There are 9 hidden switches. A switch that is on adds its own fixed numbers to the row, and there is some noise. The rows also spread widely along 13 directions, which tell nothing about the answers.
In the rows, zero is written as 128.
Some rows, each with its switches (1 for on, 0 for off) after it:
[122 101 143 142 156 160 101 134 119  92 133 144  91 121  98  95 194 120
 134 112  76 131  95] : 1 0 0 1 1 0 0 0 1
[110 125 141  90 107 105 114  99 105 120 129 151 115 143 143 139  89 157
 131 133 109 120 113] : 1 1 1 0 0 0 1 0 1
[156 116 119 119 128 127  82 131 141 124 141 133 119 123 127 132 106 151
 136 133 120  73 151] : 0 1 0 0 0 0 0 0 1
[ 86  98 103 126 151 119 113 111 116 152 180 133 239 193 110 123 140 140
 117 101  86 116  96] : 0 1 1 0 0 1 1 1 0
[117  81 110 136 186 118  66 108 117 111 157 135 132 142  53 114 167 155
  71 104 118 122  92] : 1 1 1 0 0 0 0 1 1
[163  63 148 185 132 144  96 115 105 129 168  96 172 106 174 108 183 136
 110  85  71 142 158] : 0 1 0 0 0 0 0 1 1
[ 78  35  46 165 126  92 132  92 165 146  91 127 135 125  27 181 135 168
 195 149 153  80 147] : 0 1 0 0 0 1 0 1 1
[141 126 141 117  70  69 130 132 155  97 130 122 106 132  84 200 100 153
 143 157 170  94 151] : 1 0 0 0 0 0 1 1 1
[ 82  82 149 114 179 164  83 117  74 134 112 178 110 138 153  75  95 154
 111 111  58 159 125] : 1 0 1 0 0 0 0 0 0
[112 120 153 138 125 123 204 128 181 115 177 148 160 204 124 132 163 107
 113 120 153  80  88] : 0 0 1 0 1 1 1 1 1
[ 86  66  59  72  99 111 135 131 143 140  98 136 127 132  92 164 136 175
 119 147 123 160 150] : 0 1 0 1 0 1 1 0 1
[112  76  97 115 153 134 146 118 141 129 139 135 174 145  77 136 181 171
 121 117  97 109 128] : 1 0 0 0 1 1 1 1 1
[103 116 145 135  99 105 171  74 143 106 147 132 130 142 129 155 135 137
 163 116 115  93  87] : 1 1 1 0 0 1 0 0 1
[131 137 149 150 106  69  81 121 124 118 148 142 105 107 142  95 123 104
  95 154 153 106 133] : 0 0 1 1 0 0 1 0 0
[ 73 101  90 100 144 116 114 112 110 141 118 156 138 110 140  60 145 133
 111 153 104 134 128] : 1 0 0 0 0 1 0 0 0
[155  94  98  31 169 172 155  92 149 141 121 106 125 151 170 142 134 215
 132  82 126 108 126] : 1 1 1 0 1 0 0 0 0
[ 88 123 126  65 119  76 178  53 156 107 121 134  69  66  82 125 137 172
  61 133 119  97  83] : 1 1 0 0 0 0 0 1 0
[ 99  69 140 138 143 110 140 119 154 125 159 129 145 168  66 174 115 160
  50 101 132 128 113] : 0 1 0 1 0 0 0 1 0
[133  69 106  63 156 148 145  97 137 131 100 112  94 150 135 160 133 201
 141  93 139 137 134] : 0 1 1 0 1 0 0 1 0
[115 129  99  73 110 100 113 111 141 137 142 124 134 130 127 137  92 158
  97 142 144 106 117] : 1 1 0 0 1 0 0 0 0
[ 76  95 137 124 129  90 185 123 113 119 132 161 149 180 191  77 166  92
  99 148 134 150 130] : 0 1 1 0 0 0 0 0 1
[ 83  80 103 135  92  98 142 100 136 140 143 123 166 164  93 190 101 160
 125 122 115 130  98] : 0 1 1 1 1 0 0 0 1
[119 119 127  92 139 134 153 158 161 128 150 161 151 159 140 112 138 125
 108 143 125  96 148] : 0 0 1 0 1 1 1 0 0
[153  75 113 154 142 151 104 153 170 127 132 126  97 113 124 115 158 132
 115 124 148 109 155] : 0 0 1 0 0 0 0 0 1
[ 88 114  91 125  91  88 108 118 116 115 109 120 131  95 120 118 162 107
 194 151  88 134 122] : 0 1 1 0 0 0 0 0 0
[ 82 101 119 142 147  84 123  93 138 138 126 148  96 170 122  90  92 123
  83 143 217 112  87] : 1 0 0 0 0 0 0 0 0
[109 150 151 174 144  94  64 154 102 106 165 152 161 204  98  97 128  70
 144 133 132  99  84] : 0 0 0 0 0 0 1 0 0

New rows. What belongs after each?
[117  93 101 110 101 115 167 114 138 143 127 106 170 151 151 141 146 160
 123 111 111 138 119] : 0 0 0 0 0 0 1 0 1
[137 128 124  86 162 178 101 147 154 128 152 145 102 110 139  74 147 134
  86 115  88 108 107] : 0 0 1 0 1 0 0 0 0
[120 117 161 104 162 135 125 103 118 116 172 126 148 196 123 124 150 153
  74  66 116 149  61] : 0 0 1 0 0 1 1 1 0
[124 151 153 130 123 104 100 141 116 109 157 169 143 150 142 106 104 109
 148 165 112  65 138] : 1 0 1 0 1 0 0 0 1
[151  97  89  97 156 131  77 100 119 169 126 142 146 155 175 111  94 195
 144 126 146  81 162] : 0 0 1 1 0 1 1 0 1
[103 104 129 157 145 137 150 112 169 116 148 149 131 157  75 140 130 126
 150 121 114  57  90] : 1 1 0 0 0 0 0 0 1
[119 118 122 153  99 157 140 115 174 141 173 120 143 118 137 110 140 122
 115 108 102  95  81] : 0 0 0 0 0 1 0 0 1
[118  91  79 145 112 107  98 118 143 159 143 108 185 118 104 147 100 157
 142 139 130  87 142] : 1 0 0 0 1 0 0 0 0
[129  88  88 139 147 144 126 154 193 143 146 144 151 173  86 149 108 150
 130 137 165  55 145] : 0 0 0 0 0 1 0 0 1
[135  95 107 150 117  81 129 102 162 128 143 124 154  67  91 137 154 137
 126 151 121  59 163] : 1 1 1 0 1 0 1 0 0
[126  79  85 139 122 118  94 100 135 154 143 112 170 120 112 155 110 174
 132 115 103  98 135] : 0 1 1 0 0 0 0 0 1
[ 91 118 140  99 111  54 143  73  91  95  86 146  85 130 115 137 128 140
 168 153 138 122 115] : 1 1 0 0 1 0 1 0 0
[132 128 113 104 124 110 108  88 139 132 148 118 127 108 128 118 133 144
 135 122 125  89  96] : 1 1 1 0 1 0 1 0 0
[164  96 138 112 129 136 137 141 166  93 136 114  99 143 120 170 154 140
 148 118 173 105 159] : 1 1 0 0 1 1 0 0 0
[103 152 100  74  70  60 127  90 159 130 135 143  89 103  84 152  89 162
  85 165 165  92  86] : 0 0 1 0 1 1 1 0 1
[122  77 101  94 103 127 183 103 176 147 128 112 129 124 180 137 135 154
 123 123 172 130 148] : 1 1 1 0 0 1 1 0 0
[ 99 103  92 122 114 118 121 131 157 131 138 140 125 141 102 125 122 137
 114 147 154 111 117] : 1 0 0 0 0 1 0 0 1
[ 78  96 135 106 178 119 157 116 109 123 109 180 136 165 154  68 147 131
 147 149 103  99 151] : 1 0 0 1 0 0 0 1 0
[105  82 123 141 143  70 122 103 120 110 145 155 176 152  66 174 117 167
 110 144 121  80 160] : 1 1 1 0 0 1 0 0 1
[127 137 115  85 132 118 120 105 138 130 141 122 122 178 138 119 137 134
 148 118 154 100  86] : 0 1 0 1 1 0 1 1 0
[113 135 139 108 127  95 100 101 123 134 135 152 109 123 124 112  82 150
  95 132 121  98 106] : 0 0 1 0 0 0 1 0 0
[ 94  79 132 160 170 151 151  99 136 141 136 174 153 156 131  96 133 139
 153 122  89  69 123] : 0 0 1 0 1 1 0 0 1
[101 118 122 109 173 150 129 102 165 144 146 163 113 154  88 107 110 152
  98 108 115  69  64] : 0 0 1 1 1 0 1 0 0
[128 143 153  93  97 120 116 117 124  96 147 123 115 114 145 142 130 131
 164 125  86 120 121] : 1 1 1 0 0 0 0 1 0
[122 120 110 137 134  95 101  95 144 149 172 124 175 139 115 118 101 151
 100 136 145  62 118] : 1 0 0 1 1 0 0 1 0
[131 129 144 136 134 107  91 140 116  99 152 143 134 160 107 121 163 115
 149 138 111 100 121] : 0 0 1 1 1 0 0 1 1
[ 94  92  78 104 105 158 146 118 161 141  99 130 105 128 112 137 148 143
 196 124  91 117  98] : 0 1 0 1 0 0 1 0 1
[114 115  76  74 135  80  96 129 126 124 134 134 146 158  93 121 142 153
  92 156 159 116 131] : 1 1 0 0 0 0 1 1 1
[123 126 132 134 135  99 147 134 152 115 132 161 127 136 130  94 158 109
 127 154 129  71 139] : 0 0 1 0 0 0 1 0 1
[ 99 134 140  43 138 130 197 122 146 103 116 182 118 181 110 156 113 174
 146 142  90  69 128] : 0 0 0 1 1 1 0 0 1
[140 125 151 142 111 114 120 112 130 132 171 132 179 167 152 150  84 145
 151 125 106  61 142] : 0 1 0 0 0 0 0 1 1
[123  78 122 123 168 166 126  85 144 131 138 132 113 106 117 110 164 161
 118  86  86 108  98] : 0 1 1 0 1 1 0 0 0
[130 109 130 161 154  75 124 102 112 121 150 145 181 147 153  79 169 113
 135 149 120  61 162] : 0 1 0 0 0 0 0 1 1
[ 91 110  78  99 139 146 105 159 156 130 106 166  88 158  85 103 134 113
 159 154 134 107 105] : 0 1 0 0 0 0 1 0 1
[108  71 145 162 152 125 125  93 133 129 146 138 136 146 106 132 127 138
 125 107 127 109 113] : 1 1 1 0 1 0 1 1 0
[103 141 125 105 111  60 106 116  88 117 145 156 167 134 148  93 139 118
 103 162  91 116 130] : 0 1 1 0 0 0 1 0 1
[133 129 154  77 142 102 123 108 113  98 132 147 133 100  98 146 139 182
 102 120  52 101 143] : 1 0 1 1 0 0 1 0 0
[136 101 127 105  97 105 135  75 139 132 100 132  94 117 137 175  82 194
 179 126 139  86 145] : 0 0 1 0 0 1 1 0 1
[113 131 110  87 148  61 148 129 155 109 135 146 154 180  92 148 128 148
 113 160 176  67 145] : 1 0 1 1 0 0 0 0 0
[103 121 133 109 112 120 156 141 166 129 156 152 151 140 120 129 127 126
 117 139 112  96 131] : 0 0 1 0 0 1 1 1 0
[106  88  68  65 133 174  85 107 133 150  91 141  78 117 115 137  89 196
 171 122 102 120 120] : 0 1 0 0 0 1 0 0 1
[106 116  96 122 132 130  88  94 119 137 146 138 137 122 127  90 151 140
 144 133 107 106  87] : 1 0 1 1 1 1 0 0 1
[133 134 136 126 150 105 130 144 128 119 144 144 171 179 156  98 152 107
 155 135 128  84 142] : 0 0 1 0 0 0 1 0 0
[ 86 162 116  41 141  92 114 161 120 121 133 205 163 153 100 112  84 147
 112 185  77  71 165] : 0 0 1 0 0 1 1 0 0
[118 130 102  52 117 157 102 161 138 128 149 128 158 149 132 150 106 154
 139 122  81 135 128] : 1 1 1 0 0 0 0 0 0
[107 135 158  54 112 135 194  67 152  99 123 155  63 131 116 157 113 179
 129 105 100  94  68] : 1 1 0 0 0 1 1 0 1
[123 138 149  98 127  68 153  91 146  88 120 141  90 148  89 163 108 156
 136 143 176  67 122] : 1 0 0 0 0 1 0 0 0
[ 89  94 129 148 101 124 136  93 124 136 118 130 126 133 140 127 130 133
 172 112 104 136  99] : 0 0 0 1 0 1 1 0 0
[103 141  94  95  90 113 130 157 164 118 134 131 124 152  91 142 127 125
 133 150 129 110  97] : 0 0 0 0 0 0 0 0 1
[ 75 107 130 148 120 107 195 106 174 126 116 162 119 106  78 120 136 119
 142 143  85  64 104] : 0 0 0 0 0 0 1 0 0
[108 105 149 137 152 124 119 181 107 105 134 160 171 226 131 136 116 103
 171 146 136 118 162] : 1 0 0 0 1 0 0 0 0
[137 100 153  98 128 145  98 140 128 125 124 161  74 145 150 141  77 156
 109 128 129 130 151] : 0 1 1 0 0 0 1 0 1
[121 105 102 114 135 148 132 124 149 134 159 124 178 151 121 130 146 149
 145 115  87  87 121] : 1 1 0 0 0 0 0 1 1
[ 79 103 115  99 176 120 157 125 147 118 136 169 137 213  69 122 144 123
 104 121 147 105  79] : 0 1 0 0 1 1 1 0 0
[ 81 122  93 105  93  96 157  90 119 152 148 116 194 168 158 117 138 141
 147 130 108 125  79] : 0 0 1 0 1 0 0 1 1
[168  76 116 120 135 140 112 149 142 116 127  93 129 158 110 176 151 176
 119  93 141 138 150] : 0 0 0 0 0 0 0 0 1
[102  95  87  96 119 134  95 125 134 141 125 123 138 133  96 152 131 167
 140 111  99 147 108] : 0 0 1 1 0 1 1 0 0
[103 109 133  98 159 104 115 125 104 101 114 155 104 113 104  95 167 139
  90 136  86 136 127] : 0 0 1 0 1 0 0 0 0
[135  96 111 121 123 171 129 107 173 143 138 117 118  85 134 130 138 152
 161 101  84  95 115] : 1 1 1 0 0 0 1 0 0
[ 95 106 122 132  89 104 106 110 127 137 133 131 115 156 133 148  73 144
 147 139 160 130 108] : 1 0 1 0 0 0 0 1 1
[110 126  92 175  97 103  95  55 137 145 141  82 111 125 124 103 144 123
 155 101 156 109  18] : 0 0 0 0 0 0 0 0 1
[ 83 109  94  88 109 146 134 151 125 128 122 134 131 157 159 100 154 120
 146 135 107 174 100] : 1 0 1 0 0 0 0 0 1
[126 110 153 104 158 130 143 115 138 114 142 154 113 189 113 138 119 162
  88 110 151 105  95] : 1 0 1 0 1 0 1 0 1
[145 106  99  59 153 122 108 121  90 113  96 128 122 121 172  91 173 175
 144 136 104 135 172] : 1 0 0 0 0 0 0 0 1
[ 82 138  98  91 123  40 143  78 125 122 133 164 153 137  98 112 134 141
 113 174 128  67 108] : 1 1 1 1 0 0 1 0 1
[132  82 132 125 140 141 137  78 126 136 178 118 191 145 125 153 131 189
  96  87  83  99 117] : 1 1 0 0 1 1 0 1 1
[123 157 133  87  85  68 184  95 169 102 135 136  93 109 150 124 144 121
 121 160 148  69 115] : 0 1 1 0 0 0 0 0 1
[122 116  59 147  78 121 107 103 198 163 138 101 103  53 110 105 136 134
 131 148 140  74  98] : 0 0 0 1 0 0 0 0 1
[100  90 101 110 126 159 115 137 163 162 143 149 143 128 134 128  89 146
 141 139  99  94 144] : 0 1 1 1 1 0 0 1 0
[ 79 103 171 135 142  96 188  97  99  86 103 185  90 111 151  62 190 108
 117 147  75 124 134] : 0 0 0 0 0 1 0 0 1
[113 125 146 117 131 120 111 167 138 123 141 172 139 152 139 117 100 116
 148 166 106  82 180] : 0 0 1 1 0 0 0 1 0
[116 157 161  77 116  79  95 112 110 116 144 174  95  94 134 100  75 146
  62 165 114 101 131] : 1 0 1 0 1 0 1 0 0
[135  88 122 153 104 172 100  98 144 143 118 119  81  84 146 135 118 159
 194 108  84 102 114] : 0 0 1 1 1 0 0 0 1
[123 142 152 157 104  96  93 124 124 116 164 118 127 154 178  91 125  81
 126 132 174 130  96] : 1 0 1 0 0 0 0 0 0
[115 120 106 142 176 114 105 123 155 160 158 147 157 195 142  71  97 116
 119 139 192  52 115] : 0 0 0 0 0 0 0 1 0
